The same things were measured in two ways. Each way mixes the same 12 hidden numbers, adds some noise and spreads widely along 6 directions of its own, which tell nothing about the thing.
(in the rows, 128 means zero)
Some things both ways: the first way, then the second way.
[131 102 119 125 216  85 160 125  97 181 126 140 125 146 119  41 119 155
  99 132 131 127 106 170 113  81  89 123 138 158]
[180 133 104 113 160 189 152 129 182 109 141 163 159 100 144 156 184 120
 152 125 107  92 148  87 165]

[ 96 127 145 153  91 119 122 114  95  62 184  81 170  87 166 130 141 131
 142 155  96 132 191 186 146 109 143 137 188 156]
[117 124 138 118 160 114 129 101 123 141 101 176 171 140 125 161 168 100
 147 131 128 112 120 149 154]

[153 107 150 132  83 157 167 115 147  20 150 151  52  80 111 164 117  22
 109 103  83 185 177  70 134 171 250 143 153 113]
[ 87 170 110 112 105 125 133 114 128 106 127  93 127 131 130  87  79 138
 127 117 163 153 117 137 137]

[145 142 125 106 174 101 122 141 122 182 143 140 145 174 123 129 114 170
 116 104 155 110  82 139 135  92  69 124 136 100]
[158 152 122 129 185 217 156 146 215  56 103 146  71  64 110 114 131 130
 102  91 193 144 117 106 186]

[103 155 168 141 109 110 128 102  89 171 139 101 167  95 128 124 158 138
 122 144  94  46 169 133 116 116  44  97 150 144]
[210 123 140 165 102 213 110 143 141 128 133  97  97 112 112 148 142 106
 147 136  94 115 143  58 153]

[141 141  94 121 158 143 124 170 125 174 116 151 107 169 139 167 160 187
 131 174 175 174  71 117 148 119 146 158 103 129]
[ 85 156 172  84 118 158 129 137 141 119 162 148  89 102 104 134  79 101
  85 129 138 127 106 151 131]

[126 153 170 141 136 150 167 103  85 164  93 132 124  71 107 113 160  53
  90 103  64  64 172  84  90 130 114  88 143 121]
[111 154 106 115 158 142 121  68 192 139  87 117 119  99 133  88 128 134
 170  82 133 179 140 128 165]

[125 162 124 141 123 171 172 140 138 129 130 129 105  87 131 142 123  85
 142 125  76  96 119 100 111 150 176 134 161 109]
[127 143  92  99 185 131 195  82 188 141  88 178 141  80 199 110 156 117
 145 117 162 136 174 160 164]

[108 159 142 134  65 147 124 120 150  80  92 136 105 101 142 151 124 113
 163 106 127 111 133 111 126 162 151 139 122 123]
[161 125 101 132 184 170 157 140 182  86  67 102  91 115 138  87 156 132
 139  76 163 218 126 127 133]

[149 127 128 141 115 180 118 138 138 107 150 139 101 110 148 150 121 112
 107 128 115 161 136 104 143 129 148 179 127 125]
[162 129 108  93 117 129 157 143 147 101 131 137 113 111 106 131 115 121
 125 117 134 121 152  85 148]

[124 190 161 132 130 156 125 127 106 243 119 105 148 147 162 190 159 163
 114 132 119  96  82  96 139  96 114 147 159 132]
[ 82 155 135 134 103 189 123 132 140 140 134  85  96  93 109  86 110 122
  97 115 146 141 118 125 143]

[102  79  62 116 161  90  95 142 139 136 145 113 179 195  90  81 115 201
 178 162 162 115 117 193 128 144  90  67  99 145]
[ 77 161 161  93 129 111 121  87 137 169 138 199 157 152 160 156 125  88
 145 136 125 122 112 194 129]

[ 89 173 123 137 141 118  91 174 100 179 132 110 173 144 187 158 149 151
 160 170 150 103  80 147 156  84 117 172 144 148]
[ 85 149  80 180 132 129 106  84 100 139 113 152 152 139 162  24 144 122
 193 156 100 190 137 131 127]

[160 140 110 122 123 178 117 162 114 148 145 175 100 116  89 192 160 115
 127 133 120 137 128  81 132 161 136 130 104  90]
[115 121 169 118 150 174 113  85 155 126 125 144  99 108  85 126 137 145
 123 185  79 163 112 154 118]

[153 119 127 115 111 117 118 101 163 171 121 121 123 146  92 131 113 156
 123 112 138 107 118 109 112 156  94  94 107 110]
[203 152 112 115 162 160 156 143 205  81 107 169 112 111 160 160 122 106
 142  84 204 121 129 115 158]

[153 174 135 123  94 117  93 136  95 177 158 162 101 109  79 173 192 111
 130 142  98  90 151  91 116 148 100 100 134 121]
[116 138 153  97 100 131 128 104 165 111 128 142  89 130 142 121  90  88
 118 105 200 148 145 127 152]

[180 132 140 117 179 143 156 137 158 210  59 148  95 143 120 123 143 111
  69 127 171 186  79  66 117  99 148 156  82 129]
[159 140 110 163 116 200 105 139 156 125 122  58 103 107  86  92 117 178
 173 148  76 168  83  89 108]

[137 150 129 135 124 175 159 149 147 145  99 124 110 127 135 179 132 107
 129 129 129 164 109  86 132 145 172 150 115 123]
[181 155  79 160 117 150 138 161 124 148 110 124 123 103 123 111 126 121
 124 111 129 111 143 109 127]

[145 131 110 133 105 168 106 168 143 119 133 150 125 103 106 165 148 127
 156 144 150 174 134 120 146 141 151 157  93 136]
[136 131 108 110 105  91 130 143 112 138 120 138 138 144 125 122 109 116
 152 126 104 134 122 117 112]

[138  78 119 119 154 113 144 134 140 131 155 135 116 140 102 116 110 129
 119 146 138 148 120 117 133 138 116 129 105 128]
[ 67 135 138 133  92  94 131  94  42 188 124 123 154 155 117  99 104 131
 147 182  91 152 105 165 131]

[ 77 122 147 133  87  77  70 144 114  62 233  88 218 106 146 133  86 179
 204 126 145  78 164 226 193  73  81 138 200 163]
[113 126 152 122 130 143 164 151  89  99 119 149 134 156  97 155 153 139
 104 192  73 128  93 155 122]

[103 142 111 139  91 132  80 137 117  89 193 104 197 110 104 120 120 144
 188 114  94  75 192 196 135 129  81  90 164 141]
[131 128 105 140 143 134  92  90 161 122 126 159 166 128 174 107 158 109
 191 153 103 124 139 109 121]

[135 123 134 140 168 126 145 131 111 156 120 136 109 113 123  80 127  95
 100 133 111 124 142 122 119 102 117 135 134 162]
[156 141  87  75 165  99 153 100 188 108 110 185 143 121 151 124 134 121
 155  85 151 146 160 123 158]

[132 151 137 142  98 177  82 147 150 187 183  87 185 108 159 190 121 180
 143 160 143  94 102 126 175  92 141 166 169 128]
[128 125  97 132 133 114 152 109 131 148  73  97 144 121 136 111 145 132
 141 110 169 141 136 128 156]

[ 82 112 146 143 100 101 121 100  98  62 153  89 175 101 130  92 118  88
 148 120  74  77 210 169 115 140  85  86 151 145]
[129 134  92 157 115  86 132  99  81 181  83 157 169 160 138 112 159  94
 174 114 119 135 153 128 153]

[ 98 144 130 142  71 109  99 113 134  90 128  98 158 108 115 115 131 102
 176 120  99  96 185 160 113 156 111  91 136 154]
[146 121 140 161 147 186 101  98 149 148 112 126 133 157 125 115 179 157
 188 184  46 199  89 162  72]

[146 112 102 115 127 154 130 147 166  79 127 125 125 166 118 154 121 111
 121 136 149 168 138  97 136 151 146 122  95 100]
[101 139 132 148 123  80 109  80 103 154  98 190 132 131 125 116 105 108
 157 179 120 123 125 159 127]

[117 109 144 120 122 122 116 119  98 143 124 121 146 129 138 169 155 129
 116 139 138 132 114 118 146 123 184 114 143 116]
[137 173 114 169  93 167 137 145 111 147 107 114 153 152  95 158 164 108
 117 103 136  86 127 122 155]

[155 138 132 129  93 149 121 137 118 136 149 167 112  63  80 165 163 153
 143 137 136 118 143 121 140 132 156 116 147 123]
[198 112  71 155 161 151 109 134 168  94  81  69 162 112 171 108 166 108
 173  66 201 130 150  58 158]

Other things, the second way, with their names:
z_751: [106 122 162 114 148 151  90  91 166 105 136 150 114  88 141 123 102 100
 138 155 153 117 119 115 153]
z_179: [177 188  96 141  71 128 187 176 114 131 121 165 113 144 166 150  94  75
 113  86 192  81 156 112 170]
z_434: [162 140 131 136 160 203  87 103 177  70 166 180 154 154 129 131 182 145
 170 195  47 148 116 127  84]
z_874: [156 124 134 101 152 145 109 111 184 136 112 151 128 120 112 157 158 125
 132 119  90 131 130 133 122]
z_913: [122 145  96 106 119 107 165 104 155 108 126 159 134  93 135 113 101 118
 173 150 141 104 154  93 141]
z_926: [ 82 150 137  72 158 138 150 117 192  95 113 144  92  97 114 107 106 134
  99 103 156 165 115 160 138]
z_152: [119 162 129 147 116 164 125 151 133 103 135 122 117 115 135 111  82 105
 161 123 170 127  84 107 141]
z_485: [121 105  89 153 114 107 135 111  72 169 127 156 183 133 181  87 172 112
 169 204  74 114 160 119 109]
z_934: [124 125 124 151 163 151 147 105 157 132  49 105 116 128  98 118 175 135
 146 103 146 184 113 146 147]
z_885: [204  93  92 164 172 177 151 139 121 146  75  84 123 100 112  98 183 146
 125 127 152 181 143 128 116]
z_965: [ 95 163 156 132 145 211  85 106 185  99 140 108 122 109 107 125 138 119
 146 118 111 137  97 119 139]
z_469: [142 144 152 156  97 181 110 124  81 161 152 131 124 149 121 125 129 122
 140 179  49 143 113 133 127]
z_125: [ 87 122 131 118 144 146 159 115 145 101  93 130 105 134  99  95 158 134
 120 137 130 187 123 150 124]
z_563: [138 138 125  95 136 132 166 126 155 131 119 172 125 113 108 155 143 121
 113 136 121 110 141 142 132]
z_939: [125 134 129 162  84 187 137 159 104 157 133 103 118 124 100 123 164 111
 124 161  52 109 131 100 113]
z_305: [152 154 101 108 145 138 178 126 161 114 114 162 140 100 141 151 140  92
 133  94 177  92 165 111 167]
z_842: [158 174 102  66 119 153 151 170 198  62 163 162 112 126 157 134 103  94
 111  55 169 116 152  88 154]
z_184: [147 140 129  98 140 148 153 145 124 129 163 200 151 122 146 154 146  96
 111 153 106  96 143 144 121]
z_855: [159 154 109  89 142 136 182 166 167 101 101 135 102 101 132 150 109 109
  87  64 194 114 137 121 175]
z_209: [148 129 124 121 127 102 181 131 113 143  78 160 136 140  94 172 147 109
 124 119 159 107 131 140 156]
z_975: [248 101  93 131 213 238 165 193 212  74  95 120 114  93 117 147 225 141
 117  84 126 158 128  92 125]
z_123: [174 126 125 175  99 134 111  99 122 175  92 152 140 149 114 153 159 124
 156 167 115 106 133 129 134]
z_861: [180 141  81 152 146 178 129 129 165 106 122 118 153 101 167 113 162 115
 148 119 166 106 160  92 135]
z_411: [149 159  95 154 123 169 118 149 156  76 125  99 120 107 145  96 114 111
 148 113 152 125 133  82 124]
z_446: [128 154 119 135  61 114 126 105 120 169 113 111 139 174 135 131 118 118
 182 119  97 133 130 107 150]
z_992: [ 92 144  83 145 143 136 123 111 112 119 120 117 150 110 167  40 119 117
 167 113 162 172 130 110 156]
z_62: [183 140  97 129 138 181 126 132 173  83 171 194 175 161 199 130 184 135
 181 186  71 121 132 114  95]
z_579: [129 134 100 144 100 129 128 125 115 143 112  94 143 133 149  99 128 125
 163 135 111 136 129  98 136]
z_656: [ 96 174 114 136 122 156 101 129 145  76 164 157 123 116 158  74  76 118
 170 152 119 138  99 104 131]
z_483: [121 151 126  82 163 149 173 136 160  99 141 179 143 122 147 143 140 117
 135 132 115 131 118 150 128]
z_630: [ 98 145 130 140 115 143 113 108 111 148 117 109 161 148 106 132 155 151
 138 174  58 121 103 147 118]
z_923: [116 166 126  94 106 123 171 149 168 157 104 133 100  98 105 158  97 107
 108  79 159  97 123 138 146]
z_417: [151 187  95 135 127 172 178 158 175  79 115 139 101 108 154 120 105 109
 154  89 157 122 127  94 164]
z_919: [ 71 162  88 168  79  94 182 130  57 192 106 136 166 117 149  95 111 104
 189 166 112  89 118 122 141]
z_306: [158 127 151  64  97 118 154 155 125 108 152 139  94 123  77 169  86  99
 101 119 112 114 145  99 129]
z_863: [159 143 106 130 157 166 163 129 175 112  89 143 107 105 132 117 151 111
 137  79 175 149 143 110 177]
z_537: [ 50 165 136  79 133 118 135 106 156 109 167 198 141 107 111 118 102 109
 140 161 117 112 116 156 102]
z_606: [142 163 108 144 148 185 104 124 148 102 164 167 142 112 165  93 126 122
 158 163  98 134 121 124 112]
z_247: [163 178 101 115  94 156 107 138 152 114 183 130 125 111 154 111  74 109
 157 120 107 110 147  86 113]
z_51: [130 159 121 120 149 161 128 138 148 104 116 133 124 130 121 119 131 114
 105  81 173 152 119 143 152]
z_92: [131 166  98 164 141 155  75 100 133 100 172 185 174 113 167  89 110 118
 210 190  89 104 115 100 116]
z_33: [162 142 174 107 162 213  93 108 188  64 163 140  95 107 112 146  99 135
 167 156  76 156  87  96 151]
z_720: [173 102 137 145 183 117  98 101 129 129  80 182 125 116 128 136 146  98
 145 137 133 144 129 135 152]
z_39: [124 150 108 125  87 158 159 160 105 138 145  78 116 108 117  97  97 128
 124 135 130 132 127 110 111]
z_472: [172 165  91 119 121 130 209 181 129 122  95 155 121 120 117 163 137 103
 102  84 152  93 148 122 159]
z_981: [ 40 171 132 128 132 173 157 127 140 128 140 126 139 111 105  98 120 171
 157 194  76 144  52 174  93]
z_85: [148 112 128 150 127 186 140 148 121 154 102  64 117 116  92 117 162 156
 125 153  88 162 103 132  99]

Some of these things the first way, each followed by its name:
[153 158 152 123 125 127 123 108 147 177 107 109 147 132 148 141 112 127
 112  75 132 138  95 130 117 104 139 140 149 108]
z_981
[104 133 156 131  82 109 143 107 153  90 134  84 128 128 150 156 119  74
 140 131 100 135 140 104 126 157 167 133 143 130]
z_179
[122 139 155 128 133  77 125 111 126 187 129 120 112 139 110  94 120 111
 140 105 103 122 119 136 118 115 105 129 143 184]
z_62
[106 118 100 137 131 116 121 146 115 123 170 123 136 143 126 121 114 173
 174 142 119 125 127 179 139 141 100 126 139 151]
z_184
[157 100  57 108 176 127 110 187 122 101 152 197 111 146  59 108 128 130
 155 128 154 159 124 152 131 141 138 105  96 110]
z_563
[137 164 138 131  72 170 129 142 136  79 111 153  96  86 140 200 156 110
 143 122 137 152 130  94 146 145 214 150 143 107]
z_411
[153 159 137 135 136 181 143 156  99 201  85 169  99  95  91 179 198 103
 116 144 125 157 126  70 122 133 160 133  98 140]
z_874
[144 126 131 124 114 122 177 105 126  84  82 185  49 105  82 101 120  99
 140  62  99 169 144 127  88 183 136 115 103 126]
z_975
[124 110 148 127 149 129 125 125 139 179  90 113 139 134 131 112 154  95
  93 164 142 140 116  84 125 105 153 140  95 152]
z_446
[135 163 136 135 108 130 149 135 132  90 123 117 141  81 160 146 149  80
 125 126 110 156 132 132 107 122 179 159 148  94]
z_919
[130 137 123 130 119 130 134 131 147 121 124 126 127 122 117 120 118 140
 148 122 136 128 133 139 132 127 132 122 135 143]
z_85
[107 152 150 137 105 122 111 107 112 144 146 100 162 118 150 131 125 128
 131 113  95  74 142 143 117 124  82 121 155 122]
z_863
[126 173 155 137 163  87 152 169  86 171 121 149 126  72 121 117 190  96
 128 173 143 130 129 130 140  50 151 150 164 183]
z_579
[128 111 121 122 115 124 107 136 107 147 155 146 128 130  99 172 137 158
 157 129 135 121 118 132 144 155 126 111 126 118]
z_51
[156 132 102 128 126 135 147 158  82  80 143 201  68  57  90 149 179  79
 131 140 105 148 149 118 111 158 204 119 140  90]
z_305
[124 127  77 139 118 126 111 163 149  86 178 128 120 127 128 122 100 171
 182 160 142 121 132 174 148 140 128 130 149 139]
z_885
[144 118 135 125 120 133  88 115 135 183 141 113 155 135 139 151 126 176
 106 142 159 102 106 122 143 113  97 130 122 112]
z_209
[145 120 114 125  95 169 111 110 168 135 135 131 116 135 110 149  86 159
 142  94 123 106 113 112 123 177 110 118 113  94]
z_39
[117 141 129 148  73 165 129 133 135  73 146 122 109  81 166 171 129 114
 158 136 102 169 130 135 138 157 205 184 148 128]
z_483
[158  92  67  94 189 120  85 117 137 169  97 166 132 225  80  62  83 212
 116  69 174 106  92 167 104 140  35  61  75  93]
z_537
[127 132  82 145  91 228  70 175 161 178 157 110 167 130 146 217 123 199
 176 177 153 124  83 115 169 159 153 165 104 113]
z_247
[138 115 140 117 105 102 121  78 175 135 119  81 152 174 148 117  93 182
 109 105 150 133 116 143 116 135  82 116 116 110]
z_152
[134 135 126 133 126 108 109 140 124 122 173  95 163 133 112 131 150  81
 125 155 107 134 179 130 131 112 128 105 150 146]
z_123
